The rows come from 4 hidden closed curves, with some noise, and rows from the same curve form a group. Each curve winds through 8 dimensions. The rows are also pushed far along 5 directions, which tell nothing about the answers.
(in the rows, 128 means zero)
Some rows, each with its group after it:
[ 99 164 163  92 100 139 119 110 122 134 137 142 138 131 116 159  89  97
 119 145 152] : (1)
[115 126 102 155 126 125 109 109 126 139 174 126 111 141 118 130 128 144
  80 143 130] : (1)
[105 128 173 104 135 131 132 174 125 140 139 150 143 139 129 111 128 113
 149 129 165] : (1)
[119 122 102 149 125 154 120 118 121 157 119 132 125 114 116 128 104 158
 121 117 151] : (3)
[120 153 145 141  87 152 120  80 122 123 167 101 121 130 119 146 113 117
  90 143 130] : (2)
[116 137 145  82 135 119 126 132 132 135 140 149 131 159 139 107 142  98
 179 139 106] : (0)
[ 90 114 122  78 137 149 120 176 115 200 142 168 139 141 102 121  91 118
 177 115 136] : (0)
[143 128 149 139 130 128 131 122 135 108 153 119  95 140 138 110 154 133
 126 160 128] : (1)
[124 117 126 154 135 150 130 151 118 134 130 102 147 109 135 110 131 121
 133 101 127] : (2)
[ 95 135 113 131 114 114 133 149 131 136 179 103 150 140 115 143 158 142
 107 135 127] : (1)
[130 124 116 110 148 117 125 129 141 127 112 126 103 144 126  96 106 126
 146 102 117] : (1)
[156 128  84 120 130 107 123  91 125 128  89 142 132 128 125 143 126 175
 120 137 146] : (1)
[129 112 113 154 140 123 164 134 143 153 153 151  93 145 144 116 130 131
 145 132 123] : (3)
[123 143  85 110 122 124 109 102  97 144 136 118 171 127 144 139 116 131
 104  96 118] : (3)
[154 118 119 108 162 115 133 119 121 117 119 179  98 123 165 131 148 122
 168 180 114] : (3)
[133 149 152 110 104 123 126 102 124 120 149 128 139 150 165 137 156 119
 120 147 117] : (3)
[120 135 138 118 129 116 117 125 137 121 115 142 127 133  92 137 112 111
 132 146 132] : (3)
[133 113 215 153  77 180 132 147 132 126 140  68 134 130 107  83 138 111
 132  64 106] : (1)
[127 137 167 159 111 141 140 120 138  98 158 108 107 120 139 133 158 120
 120 165 135] : (3)
[126 106 112 136 143 111 143 141 137 161 158 155 106 163 125 107 119 126
 118 109 125] : (0)
[115 136  99 137 115 147 131 140 124 159 110 126 151 103 124 163 101 144
 117 120 148] : (2)
[156 161 114  82 147  83 112  61 123  87  93 158 126 155 148 132 127 140
 120 163 149] : (0)
[ 78 155 189  73 103 134 146 178 151 173 178 168 106 168 125 154 109 102
 138 170 150] : (2)
[124 124 131 137 137 107 120 127 145 101 116 100 140 144 114  89 144 123
 131  92 118] : (1)
[134 113  86 153 142 126 123 129 124 146 160 141 105 133 164 130 147 133
  99 131  92] : (2)
[148  80  46 120 167 100 133 171 135 186  99 169 122 138 121 127 131 181
 150 116 115] : (0)
[125 122 113 133 149 127 130 135 140 133 134 123 105 139 125  93 124 115
 155 112 100] : (3)
[142 123 102 111 155 112 114 128 127 108  88 123 134 119 151 108 137 141
 137  99 116] : (2)
[112 165 150  68 134 138  99  88 113 139 101 168 146 155 136 105  87 115
 155 134 173] : (0)
[ 89 152 124 121 100 127 133 152 135 155 131 123 167 131 101 175  97 130
 101 124 169] : (2)
[109 130 147 112 108 149 131 149 107 142 115 131 171 100 128 146 133 129
 152 115 144] : (3)
[132 136 129 135 130 103 118 107 139 115 157 123 118 162 140 116 138 120
  81 129 120] : (2)
[119 151  56 115 168  86 118  82 136 155 119 203 135 167 144 143 106 123
 134 180 150] : (2)
[105 115  57 130 162 112 142 158 129 175 160 163 112 130 140 146 120 152
 128 148 139] : (0)
[103 130 131 162  91 148 145 159 150 179 166 108 154 144 111 154 116 106
 109 122 116] : (2)
[161  99 117 164 108 127 119 119 117 104 120 101 134  95 124 153 174 153
  99 127  91] : (3)
[133 124 175 116 156 146 132 168 122 112 118 134 110 112 139  94 132 113
 166 138 138] : (0)
[146  86  82 126 173 136  79 133 113 172  95 170 114 141 134  78 107 149
 124  86 106] : (2)
[152  96 130 174 140 102 159 124 145 113 170 131  87 153 147  98 166 120
 113 124  97] : (0)
[102  87 140 121 141 144 139 210 123 196 151 171 138 136 122 110 139 129
 165 106 129] : (1)
[ 91 140 153 105 109 124 118 161 138 148 141 127 164 149  85 140 119 114
 128 137 155] : (1)
[155  84 126 175 110 150 143 155 118 128 161  94 106  88 114 145 161 131
 116 122  61] : (3)
[151  85 149 139 154 164 106 169 134 130  99 126 109 116 125  71 142  98
 191 107  69] : (2)
[134 139 110 117 129  99 111 115 127 108 124 109 159 142 127 129 151 128
 111 130 111] : (0)
[137 128 139  87 164 101 136 142 118 116 120 164 136 138 151 116 134  92
 167 139 121] : (3)
[151  95  76 121 209  71 135 186 143 122 132 160  92 147 131 112 144 137
 131 163 124] : (0)
[102 152 150 123 119 129 123 123 123 116 176 113 138 133 117 142 121  79
 114 150 120] : (3)
[120 112 188 137 114 149 119 157 133 131 163 127 115 146 137  98 156  98
 126 117 101] : (2)
[ 82 197 160  62  80 142  94  85 108 111 111 114 189 114 123 171 121 112
 145 138 138] : (3)
[104 194 132  80 109  99  94  87 120  96 120 107 190 144 125 154 125 109
  99 143 146] : (0)
[127 130 152  92 129 143 128 135 126 146 118 163 132 136 159 120 143 123
 178 149 130] : (3)
[ 96 142 164 100  96 143 121 131 125 138  83 122 175 123  87 129  92 111
 149  66 147] : (1)
[114 169 150  85 120 125 137  85 135 121 139 148 121 156 142 124 123  95
 174 160 119] : (2)
[110 118 108 110 116 123 129 122 126 167 155 147 138 150 116 129 123 121
 141 116 111] : (0)
[178  88 119 142 176  93 150 132 146  93 114 154  74 131 143  98 172 109
 177 149  62] : (3)
[120  83 135 179 131 115 165 190 144 154 187 128 102 145 125 111 154 132
  99  99 118] : (1)
[139 119 167 112 124 119 152 160 153 130 126 146 111 144 120 133 148 129
 162 162 138] : (1)
[135 129 132 134 155  99 126 146 129  86 139 113 129 126 125 124 148 114
 107 151 131] : (0)
[125 125  82 133 115 137 137  99 118 172 146 133 127 134 131 136 110 142
 128 107 108] : (2)
[140 128  73 151 117 126  91  39  96 118  98 106 172 124 114 105 112 146
  97  61 123] : (2)
[110 143 135 136 106 134 110 120 131 145 138 115 167 153 112 128 120 131
  91 117 157] : (0)
[125 173 148  82 155  88  94  70 127  77 121 157 146 168 163 102 147  80
 136 163 131] : (1)
[186  90  83 147 168 136 115  95 109 111  82 132  97 104 165  80 147 167
 152 104  98] : (1)
[103 152 158 139 102 116 136 125 137 113 142 112 172 145 126 136 151 121
 104 126 161] : (0)

New rows. What belongs after each?
[119 163  91 109 128  85 109  78 137 122 117 140 147 162 128 144 116 145
  87 141 157] : (3)
[107 138 104 163 116 145 101 123 137 149 117 118 157 125 115 143 131 136
 105 130 126] : (0)
[ 89 188 162  97  96 105 130 113 136  86 167  84 166 143 117 162 144 107
 106 164 156] : (1)
[113 158 163  90 133 125  87  93 121 109 122 150 142 153 148 104 130  96
 126 131 127] : (2)
[ 75 168 158  85 108 104 126 150 148 134 163 134 162 164  92 163 123 102
 119 174 167] : (1)
[103 116  98 153 137 127 107 123 128 135 147 120 123 132 107 106 129 136
 110 104 115] : (1)
[103 145  88 110 122 133  93 123 127 161 128 129 146 131  98 160  82 126
 100 133 132] : (2)
[155  97  98 129 149 117 122 111 116 135  85 162 132 124 114 115 126 159
 145 120 147] : (0)
[148  71 171 206 115 180 154 171 118 124 136  93 111  76 104 102 147 130
 136  91 116] : (3)
[129 122  86 146 145 106 119 118 123 110 150 105 137 126 139 118 170 147
 116 126 106] : (1)
[150 101 163 138 115 158 126 128 125 141 108 141 126 124 116 106 138 138
 160 125 132] : (0)
[105 113 138 129 125 147 147 157 129 170 126 152 148 132 121 115 122 108
 182  98 125] : (3)
[112 149  60  98 132  85 110 101 140 163 179 155 113 183 127 158 125 138
  90 178 107] : (1)
[112 142 208 157  57 188 146 111 105 109 139  49 175  93  98 114 121 112
 131  62 146] : (2)
[137 119 126 127 151 108 142 120 139 131  92 176 135 144 150 104 148 126
 175 123 131] : (2)
[ 71 181 150  94  72 123 114 114 129 149 144 113 188 158  99 167 102 128
  85 119 177] : (3)
[159 162 109 131 117 121 107  43 113  62 105  80 132 109 148 131 136 151
  97 135 128] : (1)
[140 125 108 150 122 111 121  84 126 121 125 152 117 131 123 148 136 147
  97 154 135] : (1)
[127 140 140  83 146 117 105 117 121 124 116 159 140 150 145 117 113  85
 149 133 116] : (1)
[129 105  80 154 159 108 144 152 127 144 151 137 113 125 108 136 105 132
 100 127 135] : (3)
[129 100  60 143 150 109 122 139 119 155 152 139 107 119  98 152 106 144
  91 131 105] : (0)
[106 186 150  83 107 156  94  86 123 122  86 125 179 128 135 136  99  85
 161 132 127] : (2)
[117 138 136 118 105 149 123 146 134 147 106  98 164 126 121 131 111 115
 135  87 117] : (2)
[118 161 136  72 151 135  79  95 123 113  86 152 144 136 146 104 113  90
 177 138 112] : (2)
[113 144 117 112 132 118 106 113 121 112 118 112 166 132 121 116 149 142
 136 121 140] : (1)
[138 124 124 110 163  85 150 158 155 102 118 143  99 140 144 117 170 133
 165 155 109] : (3)
[ 82 155  77 118  94 122  93  98 111 169 134 129 186 132  75 184  81 157
  60 116 175] : (1)
[134 139 129 143 129  92 136 109 156 102 144 125 117 163 138 125 157 126
 103 152 130] : (3)
[148 127 160 136 127 146 129  99 137 105 134 121  94 135 135  98 135 101
 161 147 101] : (2)
[130 149 120 115 120  94 110  67 120 113 127 164 152 150 145 145 152 118
 111 155 121] : (1)
[120 125 105 131 141 127 134 160 156 180 123 151 138 162 121 128 109 109
 149 135 119] : (2)
[168  56 106 209 127 144 133 153 129 156 170  98  98 136 126  86 160 157
  76  75  82] : (1)
[135 109 171 120 135 135 137 169 156 120 120 104 111 147 113  76 133 105
 168  91 103] : (1)
[137  88  97 165 146 151 126 137 115 153 105 139 129 101 104 110 109 136
 146  96 125] : (3)
[142 106  83 200 119 125 155  92 127 125 144 119 120 107 142 135 153 143
 114 115 108] : (3)
[120 146 126 117 135 127 103 114 125 100 121 102 146 124 128 121 125 108
 124 126 124] : (2)
[103 143 127 118 123 141 100 116 112 148 145 136 145 137 113 124 103 134
  99 127 163] : (1)
[108 149 163  90 100 169  87 136  81 130 118  87 194  99 106 131  94 114
 110  79 142] : (3)
[106 161 114 139  98 148 115  71 112 126 122 119 151 109 123 153 104 146
 102 129 166] : (3)
[139 135 103 143 128  80 144  82 150  78 122 119 109 131 132 147 156 125
 114 145 105] : (1)
[122 112 130 163  83 141 135 143 128 134 134  85 158 106 110 153 163 158
 106  94 113] : (3)
[163 101 120 154 138 144 117 106 119 121  96 136 104 107 129 116 115 132
 128 113 115] : (1)
[143 111 144 138 120 118 141 122 140 121 121 138 129 138 129 115 159 109
 154 116  86] : (3)
[109 140 128 109 131 144 120 151 148 165 126 147 132 144 127 137 105  93
 163 152 109] : (2)
[151 116  65 109 172  88 107 139 132 144 138 169  90 153 141 148 125 164
  90 189 137] : (3)
[118 105 153  93 137 144 134 192 107 163 127 157 147 113 116 134 113 107
 165 121 131] : (3)
[131 128 137 128 154 116 140 131 152 107 135 126  97 145 135  91 144  98
 171 133  94] : (3)
[140 123  57 133 142 110 118 102 130 136 120 109 111 138 122 122  96 162
  89  87 116] : (1)
[141  96 124 188 123 111 154 153 154 118 180 114  87 130 102 149 162 118
  95 161  90] : (3)
[122 135 114  84 161 103  90 118 136 119  60 143 160 157 103  75 108 132
 163  84 146] : (1)
[156  81 169 127 126 151 116 185 118 146 119 129 132 120 109 111 142 120
 140 110 100] : (3)
[129 117  64 105 162  54 145 147 173 164 146 187  92 199 120 141 133 157
 115 170 134] : (1)
[ 93 160 168 100 121  96 139 146 150 101 169 119 147 158 126 133 178 111
 147 177 145] : (1)
[ 91 144 130 133  88 147 138 111 110 158 144 123 180 122 120 147 114 113
 129  92 134] : (3)
[108 127 135  81 136 145 113 165 126 158 124 136 144 137 138 108 133 117
 182 114 107] : (3)
[120 145  58 115 175  67 134  99 146 121 157 178 104 159 155 154 140 111
 131 202 120] : (3)
[133 125  95 136 152  63 135 128 160 107 146 125 120 173 125 118 162 133
 105 143 121] : (1)
[ 93 189 168  80 102 110 110  93 118  72 123 103 171 127 148 147 139 107
 110 125 154] : (2)
[140 115 115  63 173  88 123 169 143 167 125 198 112 182 140 117 123 117
 161 160 120] : (3)
[120 128 120 138 134 106 148 147 150 133 118 145 135 137 128 147 136 131
 126 143 149] : (2)
[133  97   5 137 185  85 111  96 121 174 108 204  91 145 130 130  99 184
  96 126 138] : (1)
[100 151 154 159  94 133 165 108 138 114 172 115 132 123 135 151 153 108
 132 149 134] : (3)
[ 97 150 170 130  73 151 139 114 124 127 191  77 134 132  96 143 115 107
 105 118 129] : (2)
[132 142 133 130 113 144 120  87 125 124 146 122 109 136 124 129 109 116
 119 146 122] : (2)
[ 89 129 120 131 113 118 125 135 131 146 136 138 149 130  94 151 114 119
 114 109 136] : (1)
[131 159  71 129 115  99 104  37 132  93 115 114 123 125 113 163 120 143
  92 151 113] : (1)
